The same things were measured in two ways. Each way mixes the same 11 hidden numbers, adds some noise and spreads widely along 6 directions of its own, which tell nothing about the thing.
(in the rows, 128 means zero)
Some things both ways: the first way, then the second way.
[108 135 125 141  36 122  94 144  86 234 124 117  82 118 164 102 128 101
 131 173 113 125 138]
[178 129  86  78 116 154 121  95 135 120  89 174 126 109 122 166 108 169
 106]

[167 136 158 132 109 116 113 142 171 179 121 130 132 121 169 121  94 136
  76 187  90 170 122]
[149 114 137 110 102 154 124 179  65 115 104 137 118 158 111 139 146  91
 148]

[112 156 144 145 114 100 158 104  89 168 131 184 118 151 139 126  64 132
 213  90 154  97 106]
[148 155  92 166 105 121 117 144 113 147 135 121 162 134  97 120 122  93
 154]

[187 108 138 158 154  94 204 112 175 161 103 164 123 137 132 146 158 117
 115 123 101 151 131]
[128 176 103 104 125 118 121 136 129 105 205  87 123 156 167 121 174 112
 104]

[134 119 145  98 175 135 145 116 146 107 119 137 152 123 131 123 112 147
 110 161 121 137 103]
[114 129  92  87 159 153 111 145 148 131 126 118 101  91 138 119 107 163
  76]

[ 72 113 100  85 122 119 130 185 101 174 125 164 101 146 183  84  82 142
 184 113 161 103 182]
[131 154  92 110 101 154 101 127 140 124 153 134 127 126 129 115 126 142
 129]

[143 125 121 126  96 123 114 117 126 132 109 114 130 123 123 122 158 127
 124 160 140 160 148]
[138 140 160 141 144 124 140 135 104  65 135 136 147 163 148 177 148 109
 164]

[ 90 134 128 106 147 129 135 116 114 107 119 113 108 109  82 134 143  94
 142 108 167  85  82]
[123 120 138  97 113 144 101 153 141 153 141 136 114 131 130 132 137 110
 119]

[149 154 144 130 123 136 125  98 143 116 129 128 185 166  94 145 146 131
  78 120  94 156 165]
[115 165  71 117 114 128 135  73 193 161 169 102  96 104 131 125 107 182
  51]

[153 113 140 162 130 141 157  71 125 133 114 150 120 134  97 140 135 139
 139 157 134 146 106]
[138 130 119 107 134 148 166 103 120 115  99 123 135 126 126 150 128 117
 116]

[108 128 108 110 107  91 173 115 105 154 109 162 134 121 126 110 149 130
 154 117 138 136 155]
[126 123 110 137  86 147 145  73 147 120 109 123 133 103 121 155 111 204
 127]

[182 130 145 121 130 130 111 130 159 132 124 123 148 158 139 127 103 156
  74 195  69 180 153]
[110 167 128 149 110  98 146 171 114 120 208  54 107 186 161 138 144 122
 104]

[ 93 149 110 107  97 112 136 100 100 117 111  94 144  87  81 133 203  90
 126  91 176 115 117]
[137  63 172 140  63 111 157 103 125 150 124 137 140 135  99 200 142 128
 128]

[ 98 129 145 170 136 152 143 153 146 138 158 193 119 160 135 137  87 122
 166  71 104 107 168]
[102 135 154 145  78 117 114 162 127 134 192 104 100 142 124 141 139 143
 142]

[115 134 115 106 146 132 110 171 134 123 144 127 125 143 158 127 102 134
 142  92 131 111 146]
[161 170  60 163  98 105 107 119 182 141 149 110 109 123 162 138  94 196
  78]

[ 66 151 109 112 127 193  97  94 126  98 126  94  96 107 114 122 133 122
 188 124 148  83 119]
[148 132  69 124 156 146 173 114 120 143  72 138  83 116 122 111  99 103
  70]

[ 98 148 119 101 126 126 135 131 121 154 123 144 120 134 148 117 107 112
 173  76 146 102 136]
[122  77 143 187 136 120 157 104 121 124  51 142 142  91  95 129  75 144
 107]

[124 103 115 112 148 101 151 129 109 116 111 108 103  92 114 122 158 116
 142 143 161 108  83]
[110 119 191 140  70 105 124 176 127 127 201  89 124 170 158 192 163 137
 157]

[152 151 149 120 133 131 155 119 146 135 124 144 119 124 136 146 106 141
 144 167 111 144 101]
[100 131 141 140 149 115 132 173  85  91 128 112 125 151 129 123  88 133
 116]

[140 123 157 205 158 144 152  48 116 106 136 134 127 121  83 171 136 123
 156 102 166  90  30]
[180 165  86 175 170 109 131  96 171 110 101 109 134 105 160 158 140 140
  91]

[147 106 106  71 128 125  80 169 109 101 127  73 129 106 174  89  94 192
 112 239 134 159 133]
[ 79 134  92 118 146 152 142 130 140 121 134 106 121 109 151  89  99 149
 104]

[153 182 173 195 131 198 139  39 147  98 160 120 145 132  62 200 107 132
 134  84 129 110  64]
[134 130 141 214 163 118 145 146 112  74 104 111 137 132 131 108 114  97
 114]

[177 141 172 179 108 135 146 100 119 137 150 147 176 158 109 151 113 132
 108 127  87 155 141]
[130 143  68 100 136 152 103 103 173 148 116 147 128  87 141 108  93 163
  97]

[154 166 138 124 118 108 143  96 134 129 123  75 148  95  96 161 167 104
  83 105 139 117  70]
[145 135 126 178 161 120 106 123 144  83  89 126 151 121 170 117 127 135
 116]

[134  98 146 170  98 113 130 162  86 182 153 147 106 120 167 112  93 142
 133 181 106 122 111]
[131 146 110 116 139 127  85 147 133  98 131 122 142 117 181 141 138 170
 142]

[203 123 163 179 116  88 144 108 131 111 127 110 165 111 102 159 168 124
  76 166 116 171  90]
[136 128 129  99 171 144 103 132 113  99 101 153 167 128 163 140 149  94
 170]

[146 130 121 103 122 102 115 144 135 133 115 121 149 140 150 111 123 129
 124 120 133 150 162]
[148 141  98 154  80 121 140 102 160 157 122 123 122 129 128 154 102 161
 112]

[ 99  87 101 124 154 134 123 140 112  94 122 107 115 114 117 116 175 125
 137 136 161 104 127]
[116 127 126  71 109 156 136  87 163 160 144 136  99 108 137 158 146 148
 113]

Other things, the second way, with their names:
<522>: [170 112 140 134 122 133 108 149  89 107 114 137 170 138  92 170 188  71
 173]
<281>: [149  91 115 130 108 125 145 120 121 121 102 122 117 138 121 158 123 139
  82]
<370>: [150 160  99 179 160  43 107 185 138  67 201  65 157 180 207 164 152 126
  82]
<292>: [ 95 136  78  91 153 188  91 127 154 148 111 163 122  59 116  85 104 147
 152]
<555>: [131 118  98 120  87 147 143 100 187 193 143 128  81  90 106 153 121 152
  91]
<326>: [ 96 164 120 105 116 197  95 117 161 120 131 151  97  84 112 108  91 194
 159]
<268>: [162 142 166 148  45 191 162 102  90  84  85 161 125 154  83 185 121 154
 212]
<476>: [119 152 135 111 100 165  95 120 154  93 136 132 133 123 147 139 120 188
 150]
<392>: [135 109 181 151  99 122 137 132 106 120 117 132 121 151 114 155 151 100
 137]
<94>: [167 190  93 182 152  89 134 142 122  74 144  86 151 169 179 145 145 115
 114]
<59>: [154 149 120 113  54 125 123 152 122 112 181  69 121 206 146 157 164 135
  95]
<170>: [134 190 116 158 125 124 114 147 134  70 153 117 121 158 160 152  96 181
 136]
<68>: [111 131 104  64 133 151 126 110 153 158 144 158  87 100 120 138 107 153
  98]
<528>: [142 134 136 105 128 124 106 136 107 120 117 144 121 135 125 164 136 140
 145]
<385>: [134 142 135 111  83 158 153 165  91 143 140 102 106 152  90 166 136 118
 147]
<508>: [127 108 149 120 150 129 121 121 111  96 121 146 107 127 108 138 139  99
 101]
<62>: [128  98 106 102 110 131 133 172  76 121 138  89 141 166 143 109 156  83
  98]
<355>: [ 97 121 152 133 138 120 138 109 108 129 119 131 105 125 151 109 148 111
 119]
<82>: [133  70 120 150 107 126 106 157 138 159 116 145 142 100 104 112 108 110
 104]
<324>: [136 123 112 148 144 129 124 133 117 120  66 139 115 123 161 123 107 147
 114]
<17>: [132  89 141  93 105 144 150 130 113 169 105 137 114 122  96 164 133 105
 129]
<347>: [117  76 156 119  95 130 175 101 115 191 114 142 133 115  85 154 148  69
 140]
<221>: [142 140  80 119 160 142 112 120 147 120  86 153 134 101 161 118 105 141
 119]
<349>: [ 88 113 104 101 154 156 151  37 151 171  84 142 104  45  91 103 121 148
  99]
<254>: [126 140 116 112 192 151 120 143 144  75 115 122 129  91 156 142 115 154
 106]
<186>: [153 168  73 111 156 155 144  74 147 135 137 122 118  95  97 145 169 106
 118]
<552>: [ 98 126 107  80  85 158 122 109 128 120 173 124 119 121  81 119 112 172
 100]
<331>: [135  94  53 123  97 123 152 119 133 159 134 131 130 137 132  93  95 101
  61]
<153>: [148 155 103 102 123 132 129 139 148 117 151 130 124 126 158 196 128 161
 146]
<507>: [122  99 152 121 121 149 127 145 116 146 128 141 151 115  95 172 150  88
 183]
<526>: [125 119 102 134 149  75 127 158 119 112 173  78 138 166 189 105 143 104
  50]
<431>: [145 151 141 136 185 124 124 163  86  76 103 126 144 140 167 157 154 104
 162]
<11>: [171 119 137 166 113 130 126 111 130  76 104 117 156 125 116 175 159 132
 134]
<203>: [116 125 143  83 134 134 118 132 180 141 167 138 120 101 145 204 112 179
 130]
<85>: [118 131 118 111 158 126 148 136 122 152 128 104 146 143 156 115 152  64
 119]
<344>: [103  86 101 121 172 133 118 118 163 106 114 142 113  61 139 135 102 183
  73]
<394>: [177 153 114 170 123 117 138 134 130 109 134 120 164 153 144 164 155  94
 150]
<454>: [169 107 107 119 156 148 125 188  93 138  68 151 118 137 129 134 108  65
 129]
<258>: [ 92 151 105  83 128 160 109 175 101 104 157 109  94 139 159 111 120 155
 122]
<479>: [ 85 139 158 107 128 128 114 106 143 116 173 102 122 123 123 129 143 131
 112]
<343>: [130 121  88  86 135 138 144 154  98 145 121 127 114 141 152 127 134  96
 113]
<28>: [183 114 149 109 106 115 114 177 116 135  91 142 120 169 184 216 137 138
 150]
<482>: [170 121  87  99 109 162 137 117 122 127  72 156  95 120 118 179 110 161
 116]
<16>: [148 101 149 126 108 142 136 141 101 117 109 125 156 141 104 161 153  98
 140]
<414>: [131 122 102 147 132 149 157  96 118 160  61 139 124 108 116 106 103 100
 132]
<556>: [ 96  92  90 101 153 146 156 157 123 149 124 119 137  97 109 113  81 106
  95]
<204>: [197 146  77 133 103 127 117 100 142  95  62 151 133 139 162 188  95 215
 116]
<13>: [150 172 124 102 116 141  89 174 108 107 127 132 128 177 157 135 106 128
 150]

Some of these things the first way, each followed by its name:
[ 94  95 109  85 124 118 113 166 103 157 116 122 115 129 154  71 140  89
 134 132 100 113 174]
<28>
[ 22 131  87 106 117 162 134 155  71 124 151 145  73 112 117 127 136 128
 206  94 177  62 125]
<204>
[106 102 106 109 171 130 130 105  99  60 119 113 132 124  83 130 189 105
 152 105 148 108 106]
<203>
[102 124 135 144 147 104 119 133 111 143 135 137 117 110 143 142 113 137
 122 121 186  95  43]
<522>
[146 144 132  97 115 111 104 151 144 128 124  77 161 100 161 112 142 130
  84 164 103 145 135]
<324>
[112 132 114  94 169 148 162 143 139  95 148 118 126 106 105 155 137 153
  97 127 122 112  99]
<62>
[ 90 125 124 160 123 156 118 109  89 103 148 137 149 152 103 129 144 124
 163  84 134  98 155]
<347>
[150 136 138 132 142  94 101 134 147  97 127 106 200 138 145 135 163 150
  57 152 110 156 131]
<349>
[ 58 127 117 114  89 153 115 135 103 152 129 138 115  99 132  92 134  97
 168 107 136 107 161]
<344>
[163  94 136 116 167 123 158  99 154 147 102 165 146 151 140 107 118 131
 118 137 104 159 142]
<254>
[167 124 136  86 122 107 111 153 153 136 113  92 133  96 170 102 114 161
  69 252  85 177 117]
<258>
[129 170 124 116  98 137  49 139 134 104 149  74 165 154 125 128 128 129
  74 125  70 139 168]
<414>
[114 113 140 141 120 134 115 123 112 141 127 144 120 136 123 112 115 118
 140 143 126 125 129]
<17>
[111 124 152 169 131 135 127 150 115 131 153 154 130 129 146 147 119 142
 134 149 132 113  97]
<528>
[159 163 159 127  97 120  81 145 134 152 146  80 140 106 138 140  97 106
  81 123 121 133  85]
<82>
[ 71  91  91 111 158 149  86 194 135 151 144 151  87 147 175 115  89 149
 129  87 179  98 137]
<11>
[ 85 156 113  95  81 135  80 161 100 138 142  93 101 113 116 125 132 111
 114 140 126 116 128]
<370>
[117 184 144 112 110 115 134  65 114 123 116 112 148 125  77 142 141 112
 121 129 113 117  90]
<326>
[118 135  91 110 140 137  86 137 114 104 142  79 124 139 133 139 144 137
 121  89 140 103 120]
<394>
[137  94 115  99 169 122 191 176 152 136 121 151 120 117 159 121 129 137
 141 119 140 127 156]
<526>
[166 141 169 174 125 155  78 152 212 114 139 111 138 121 123 178 137 123
  41 150 130 172 107]
<508>
[155 150 133 114 142 119 115 113 166  76 114  83 178 116 111 149 201 109
  78 135 106 154 126]
<68>
[137 126 155 181 103 140 130 114 125 154 132 116 103  94 125 146 124 121
 135 157 168 115  73]
<392>
[ 97 138 134 133 121 154  98 131 175 124 130 171 133 159 104 127 130  99
 109  96  79 155 186]
<482>
